The groups are shells around one centre, one inside the other: the same stretched ball of 6 dimensions in 9 sizes.
Some rows, each with its group after it:
[ 42  -9 -21 -11 -52  44 -54  58   3  13 -12  39  37 -23  10  32 -24 -39
  65  -4 -27  21 -27] -> j245
[ 45   5 -21   3 -40  53 -48  28   2  59   3  52  39 -30 -18  65   1 -64
  61  -4 -10  16  -3] -> j858
[ 48 -23 -21  24  -7  43 -28  47  -6  28   8   9  38 -38  30  17 -44 -71
  85   5   2   5   5] -> j301
[ 58   5 -21  26 -20  22 -27  51 -14  58   8  22  30 -48  -1  16 -45 -67
  78  11   6  -4  20] -> j485
[ 53 -21 -13   8  -9  42 -19  18 -26  58  32  11  26 -30  -2  63 -30 -53
  72  23  -6 -10  -9] -> j301
[ 47   4 -10  22 -26  36 -25  33 -14  70  21  28  31 -41 -22  58 -20 -51
  66  16  -1   6   1] -> j109
[ 40  -9 -12  -4 -51  29 -45  74  -4   5  -9  24  30 -31  10  18 -43 -20
  67   6 -27  22 -35] -> j485
[ 41   6 -14   3 -28  40 -51  47 -13  46   6  36  20 -49 -28  47 -26 -35
  60   1 -10  22 -18] -> j858
[ 56 -13 -22  13 -18  35 -26  36 -16  48  14  18  33 -33  11  34 -37 -66
  77  13  -3  -8   6] -> j109
[ 40  -6 -15  26 -20  50 -33  40   1  47   9  27  39 -40   2  43 -20 -65
  73   2   1  19   2] -> j109
[ 51   4  -9  19 -48   9 -23  73 -11  35   2  17  30 -40   2  11 -52 -31
  72  20 -12   6  -8] -> j762
[ 37  17  -6  28 -17  44 -39  37  -9  75  18  36  24 -60 -44  62 -14 -46
  60   5   6  27  -1] -> j206
[ 38  -8 -13  27 -19  49 -33  44   2  41   8  24  40 -41   5  39 -23 -61
  73   2   0  22  -1] -> j652
[ 47   5  -8  47 -21  -1 -21  99 -12  22  -2  -3  24 -67  13 -32 -84 -36
  86  16   7  15   8] -> j485
[ 38  -1 -13  -3 -19  54 -54  32 -14  49  12  37  19 -46 -32  66 -15 -38
  58  -1 -11  24 -24] -> j245
[ 41   8 -16   2 -56  24 -52  83   1  14 -18  36  30 -41  -2   9 -41 -25
  65  -1 -22  28 -23] -> j762
[ 40  -8  -5  11  -3  37 -36  44 -28  44  25  10  10 -57 -24  48 -44 -24
  66  15  -5  16 -25] -> j301
[ 36 -13 -15  29 -12  62 -32  28   4  51  14  27  44 -38   4  56 -10 -74
  74   0   4  21   3] -> j559
[ 46  -1 -19  -6 -28  38 -53  50 -14  34   2  33  21 -42 -13  36 -33 -38
  64   0 -15  15 -19] -> j301
[ 51 -17 -16  33  10  38 -20  35 -20  52  25   2  27 -51   9  28 -48 -69
  84  14  12  -2  13] -> j652
[ 43  22 -12  23 -35  13 -48  86  -8  35 -10  29  19 -66 -22  -2 -54 -29
  68   1  -2  28  -4] -> j206
[ 42  19  -9   5 -56  24 -47  67  -6  43  -5  42  25 -45 -30  37 -28 -21
  57   6 -17  25 -21] -> j652
[ 46   0 -20   7 -20  56 -44  20  -8  66  14  42  32 -37 -21  68  -6 -66
  63   0  -3  11  -1] -> j858
[ 44   6 -13  19  -7  31 -43  54 -20  49  11  21  14 -64 -25  28 -46 -40
  69   5   3  18  -5] -> j109
[ 45  24 -15  -1 -42  45 -52  26 -10  82  10  60  25 -43 -56  81   3 -44
  49   2 -10  18  -9] -> j559
[ 46  11 -10  23 -10  25 -37  54 -22  57  15  20  13 -66 -31  29 -47 -38
  68  10   5  14  -1] -> j858
[ 49 -16 -10   8  -5  33 -27  37 -31  44  27   5  14 -45  -8  44 -48 -34
  72  21  -6  -1 -17] -> j858
[ 46   8 -19  17 -16  45 -43  34 -10  66  11  38  27 -50 -25  50 -19 -63
  66   0   3  14   6] -> j652
[ 51 -27 -16  26  26  34 -25  45 -31  33  26 -12  13 -60  14  12 -70 -56
  87  14  10  -2   2] -> j485
[ 41   8 -16 -17 -60  40 -58  51  -4  36  -6  52  28 -29 -25  55 -12 -26
  53  -1 -28  23 -32] -> j245
[ 39  16  -8  41 -10  26 -38  68 -10  52   7  21  20 -74 -25  14 -47 -45
  72   4  12  28   7] -> j206
[ 42 -25 -12  28 -13  32 -23  64  -7  12   8  -3  34 -41  33   6 -58 -48
  85  13  -4  12  -9] -> j206
[ 52  -7  -9  20  11  24 -26  41 -39  57  31   0   5 -64 -22  33 -60 -37
  74  22   6  -2  -4] -> j301
[ 55  -6 -13  30  -3  20 -18  51 -26  52  22   2  20 -55   0  17 -60 -52
  80  21   7  -5   9] -> j109
[ 37  -2 -17  10 -20  51 -52  48  -3  35   1  33  28 -48 -11  39 -24 -49
  67  -6  -6  29 -13] -> j762
[ 47 -19 -17  37  19  37 -26  50 -19  36  19  -5  23 -60  16   8 -61 -66
  88   9  14   6  11] -> j245
[ 41  10 -18  14 -22  55 -49  30  -3  66   9  47  31 -47 -30  62  -5 -62
  61  -5   0  23   0] -> j762
[ 49   6 -12   6 -37  41 -31  23 -15  75  20  39  30 -32 -32  76  -7 -47
  58  15  -9   4  -8] -> j652
[ 39 -24 -17  -9 -26  63 -46  27  -5  28  10  30  34 -22   5  65 -11 -48
  65   1 -20  17 -29] -> j485
[ 57  -6 -15   8 -17  25 -25  37 -29  58  23  15  19 -42 -12  42 -44 -45
  71  22  -5 -10  -4] -> j652
[ 44 -15  -1  24   9  44 -16  18 -32  70  45   3  16 -51 -25  72 -32 -40
  70  27   5   3 -12] -> j485
[ 49 -22 -21  19 -10  53 -24  22  -7  49  19  18  42 -28  19  49 -22 -79
  79   9   0  -1   7] -> j762
[ 45  -9 -10   3 -25  28 -37  57 -22  29  11  14  17 -44  -7  31 -48 -23
  68  15 -15  11 -26] -> j858
[ 46 -10 -18  17   6  60 -36   9 -16  72  27  27  27 -45 -18  70 -13 -74
  69   4   8   6   5] -> j762
[ 46 -19 -17  24   0  23 -33  76 -18   8   3  -5  19 -57  25 -16 -78 -44
  87   8   1  11  -6] -> j206
[ 49  -4  -4  27 -35   9 -14  70 -17  36  13   4  27 -43   4  14 -58 -28
  76  27  -8   4 -10] -> j559
[ 52  16  -9  22 -27   9 -30  65 -24  56  11  19  15 -60 -28  19 -54 -30
  68  19  -1   7  -1] -> j301
[ 41 -18  -6  40  13  20 -24  80 -22  13  13 -18  14 -71  17 -15 -84 -35
  88  14   9  17  -6] -> j559
[ 39  -5 -14  17 -50  29 -39  81   9   8 -14  24  42 -34  22   4 -42 -40
  75   2 -16  26 -15] -> j245
[ 45  18 -21  21 -63  26 -43  72  14  38 -19  47  47 -36   1  13 -24 -58
  68  -4  -9  23   7] -> j559
[ 53   0 -14   2  -7  42 -36  16 -32  77  31  28  13 -47 -38  73 -23 -47
  61  15  -2  -3  -7] -> j245
[ 50   1  -1  24 -19   4 -18  70 -32  43  20  -2   9 -60 -17  15 -70 -14
  73  30  -4   3 -14] -> j206
[ 52   7 -18  13 -50  13 -35  74  -6  33  -7  27  32 -40   3   6 -49 -41
  72  10 -12   7  -2] -> j109
[ 40   1 -16   5 -63  20 -48  95   8  -3 -25  29  37 -35  18  -8 -49 -26
  71  -1 -24  29 -23] -> j559

New rows. What belongs after each?
[ 53  -6 -13   9 -11  20 -33  55 -31  40  16   8  11 -53 -10  22 -60 -32
  72  17  -6   0 -12] -> j109
[ 41  10  -7  20 -12  23 -43  68 -21  41   9  17   9 -70 -29  20 -54 -24
  67   8   0  23 -13] -> j301
[ 49 -14 -13  37  14  36 -19  38 -22  55  27   0  23 -57   2  28 -50 -65
  83  16  15   1  13] -> j652
[ 51   5 -28 -23 -59  55 -56  19   0  60  -2  66  40 -13 -21  79  12 -60
  53  -5 -24   7 -13] -> j559
[ 43   7 -10  29 -41  24 -28  65  -1  44   1  25  37 -44  -3  22 -36 -45
  71  11  -4  18   0] -> j652
[ 50 -27 -19  28   7  42 -22  39 -15  35  19  -1  32 -43  26  21 -50 -72
  87  11   6  -1   7] -> j762
[ 55   1 -23  -7 -21  43 -47  23 -22  64  15  40  20 -39 -26  60 -20 -55
  62   5  -8   0  -5] -> j485
[ 41   0 -15 -10 -24  54 -54  26 -16  54  14  42  19 -40 -35  75  -9 -37
  55   1 -15  20 -26] -> j245
[ 40  -9 -11  30 -32  15 -31  96  -1  -1 -11   3  32 -50  29 -23 -71 -33
  83   8  -8  23 -11] -> j485
[ 50  -7 -11  -4 -21  40 -34  23 -27  61  26  26  18 -36 -27  72 -23 -35
  61  18 -13   0 -21] -> j109
[ 37 -22 -12  27  -6  41 -32  63  -6  12   6   2  31 -48  24  10 -52 -48
  83   5  -1  22 -11] -> j485
[ 53 -10 -20  19 -32  43 -20  26  -3  60  15  28  47 -21  11  52 -15 -76
  74  13  -4  -5  10] -> j559
[ 52  18 -22  -5 -66  28 -49  53   0  52 -10  56  36 -29 -20  40 -15 -47
  58   1 -19  11  -6] -> j206
[ 44 -12  -6  40   8  26 -20  60 -21  37  22  -8  19 -63   4  11 -64 -44
  83  18  10  11   1] -> j109
[ 54   3 -19  14 -57   7 -30  83  -4  22 -12  22  36 -34  19  -8 -56 -41
  76  12 -15   4  -2] -> j206
[ 49   7 -20   8 -59  20 -41  75   3  25 -15  36  38 -33   8   8 -40 -43
  70   3 -17  14  -7] -> j109
[ 46   2  -5   2 -45  16 -33  66 -21  34   9  19  17 -42 -18  32 -47  -9
  63  21 -20  11 -30] -> j245
[ 50  17 -18  11 -44  22 -44  63  -8  48  -5  39  27 -47 -19  23 -36 -42
  65   4  -8  14  -2] -> j109
[ 47   0 -20   4 -17  60 -45  10 -10  74  18  45  31 -36 -27  80   1 -68
  61   0  -2   9   0] -> j301
[ 40   7 -14  -9 -83  34 -48  65  11  24 -17  51  44 -16  -3  42 -12 -27
  57   2 -34  25 -30] -> j559
[ 38   1  -8  19 -42  24 -39  80  -1  18  -6  20  30 -46   2  10 -47 -26
  70   7 -13  28 -19] -> j652
[ 53  -5 -25 -24 -65  37 -50  45  -4  29  -8  47  36 -11   2  47 -17 -41
  60   4 -32   3 -25] -> j485
[ 45  11 -15 -14 -58  26 -54  63 -11  33  -6  43  21 -36 -24  38 -30 -17
  56   4 -26  18 -31] -> j206
[ 48 -11 -12  18 -12  13 -33  80 -23  13   5  -3  14 -57  12 -11 -78 -28
  81  14  -5   9 -13] -> j301
[ 45 -12 -22   1  -7  59 -48  22 -14  49  15  31  26 -40 -10  60 -17 -62
  67  -2  -5  11  -9] -> j762
[ 45  27  -8  25 -48   7 -39  84  -8  45  -6  31  22 -61 -28   8 -49 -24
  64   9  -5  23  -4] -> j206
[ 47 -12 -18  -9 -15  58 -43  11 -20  60  23  34  23 -32 -21  80  -9 -52
  61   7 -11   4 -17] -> j652
[ 38   1  -2   2 -36  23 -41  70 -20  26   7  18  13 -50 -22  32 -47  -2
  61  15 -20  24 -38] -> j559
[ 47  -7 -23  -1 -27  62 -44  12  -4  62  13  46  38 -25 -12  76   2 -71
  63  -1  -9   8  -4] -> j109
[ 34   8 -12  21 -28  36 -52  72   0  28  -7  30  26 -58 -14  18 -37 -35
  67  -5  -4  38 -13] -> j206
[ 52 -10 -18  32  -2  24 -26  62 -17  34  10   2  24 -56  15  -2 -65 -59
  86  10   8   3  11] -> j109
[ 47  -7   0  45  12  18  -8  51 -33  59  36 -12  12 -69 -13  24 -66 -37
  80  30  15   2   3] -> j485
[ 48   7 -17  14 -45  42 -33  34   0  64   7  44  42 -29 -13  58  -7 -61
  64   7  -7  10   2] -> j652
[ 39 -11 -22  11 -15  65 -49  28   2  44   6  37  38 -37  -1  55  -8 -72
  69  -9  -3  23  -4] -> j206
[ 49  -5 -14  -8 -47  34 -37  41 -14  42   9  32  29 -24 -10  54 -24 -33
  62  14 -23   4 -24] -> j858
[ 50 -28 -17  16  -9  38 -21  41 -16  30  18   2  32 -33  25  28 -47 -58
  82  16  -5  -3  -5] -> j652
[ 44  25 -11  30 -22  18 -43  71 -13  55   2  29  16 -72 -34  14 -47 -38
  67   3   6  24   5] -> j485
[ 48 -14 -13  21  -7  53 -21  12 -15  70  31  21  34 -35  -8  71 -14 -68
  71  15   3   0   3] -> j301
[ 53   8 -20  20 -33  16 -37  72 -10  37  -5  25  27 -50   0   0 -53 -50
  75   6  -3   8   7] -> j652
[ 44  -8  -7  44   3  19 -20  72 -19  32  15  -8  20 -67   7  -4 -72 -43
  85  17  11  13   3] -> j652
[ 43 -28 -10  21  18  41 -27  42 -28  29  27  -9  15 -55   8  28 -58 -43
  81  15   3   8 -14] -> j206
[ 54  -6 -18  36  -7   8 -25  83 -17  22   1  -3  23 -61  22 -28 -83 -53
  90  11   8   3  14] -> j206
[ 38  -3  -3  22   4  57 -29  10 -21  82  39  24  20 -53 -42  89  -9 -48
  61  14   6  16  -9] -> j485
[ 54  10 -18   6 -58   2 -40  90  -8  18 -16  26  27 -41   6 -12 -62 -28
  72   9 -18   8 -10] -> j485
[ 50   2 -23  -9 -40  42 -51  40  -8  45   0  45  30 -31 -13  48 -19 -50
  62   0 -16   9 -12] -> j109
[ 56   8 -11  15  -7  27 -28  29 -34  82  31  21  11 -57 -40  56 -37 -44
  65  21   5  -5   3] -> j485
[ 42   1 -10  27  -9  23 -38  73 -17  30   6   9  16 -66  -8   4 -62 -33
  75   8   2  21  -7] -> j858
[ 58  -8 -19   2 -17  28 -32  38 -28  50  17  18  18 -40  -7  36 -45 -48
  71  16  -7  -9  -6] -> j301
[ 48   9 -16  32  -4  42 -32  29 -14  79  21  29  27 -57 -27  50 -23 -70
  70   6  14   9  18] -> j485
[ 51   0 -14 -14 -33  51 -40   6 -23  78  26  45  23 -26 -41  98   2 -43
  52  14 -16   0 -20] -> j206
[ 41  -6 -14  20   1  46 -42  43 -15  44  15  18  20 -57 -12  36 -37 -52
  72   2   4  19  -5] -> j109
[ 44 -21 -17  10   0  52 -36  29 -17  41  20  15  25 -42   1  48 -32 -56
  73   6  -2   9 -10] -> j858
[ 41  19  -1  26  -6  31 -34  39 -28  80  29  24   7 -71 -59  61 -31 -28
  59  16   7  19  -7] -> j559
[ 38  -5  -2  37   7  24 -27  67 -24  36  20  -5  11 -73 -12  13 -66 -28
  77  15   8  22  -9] -> j762
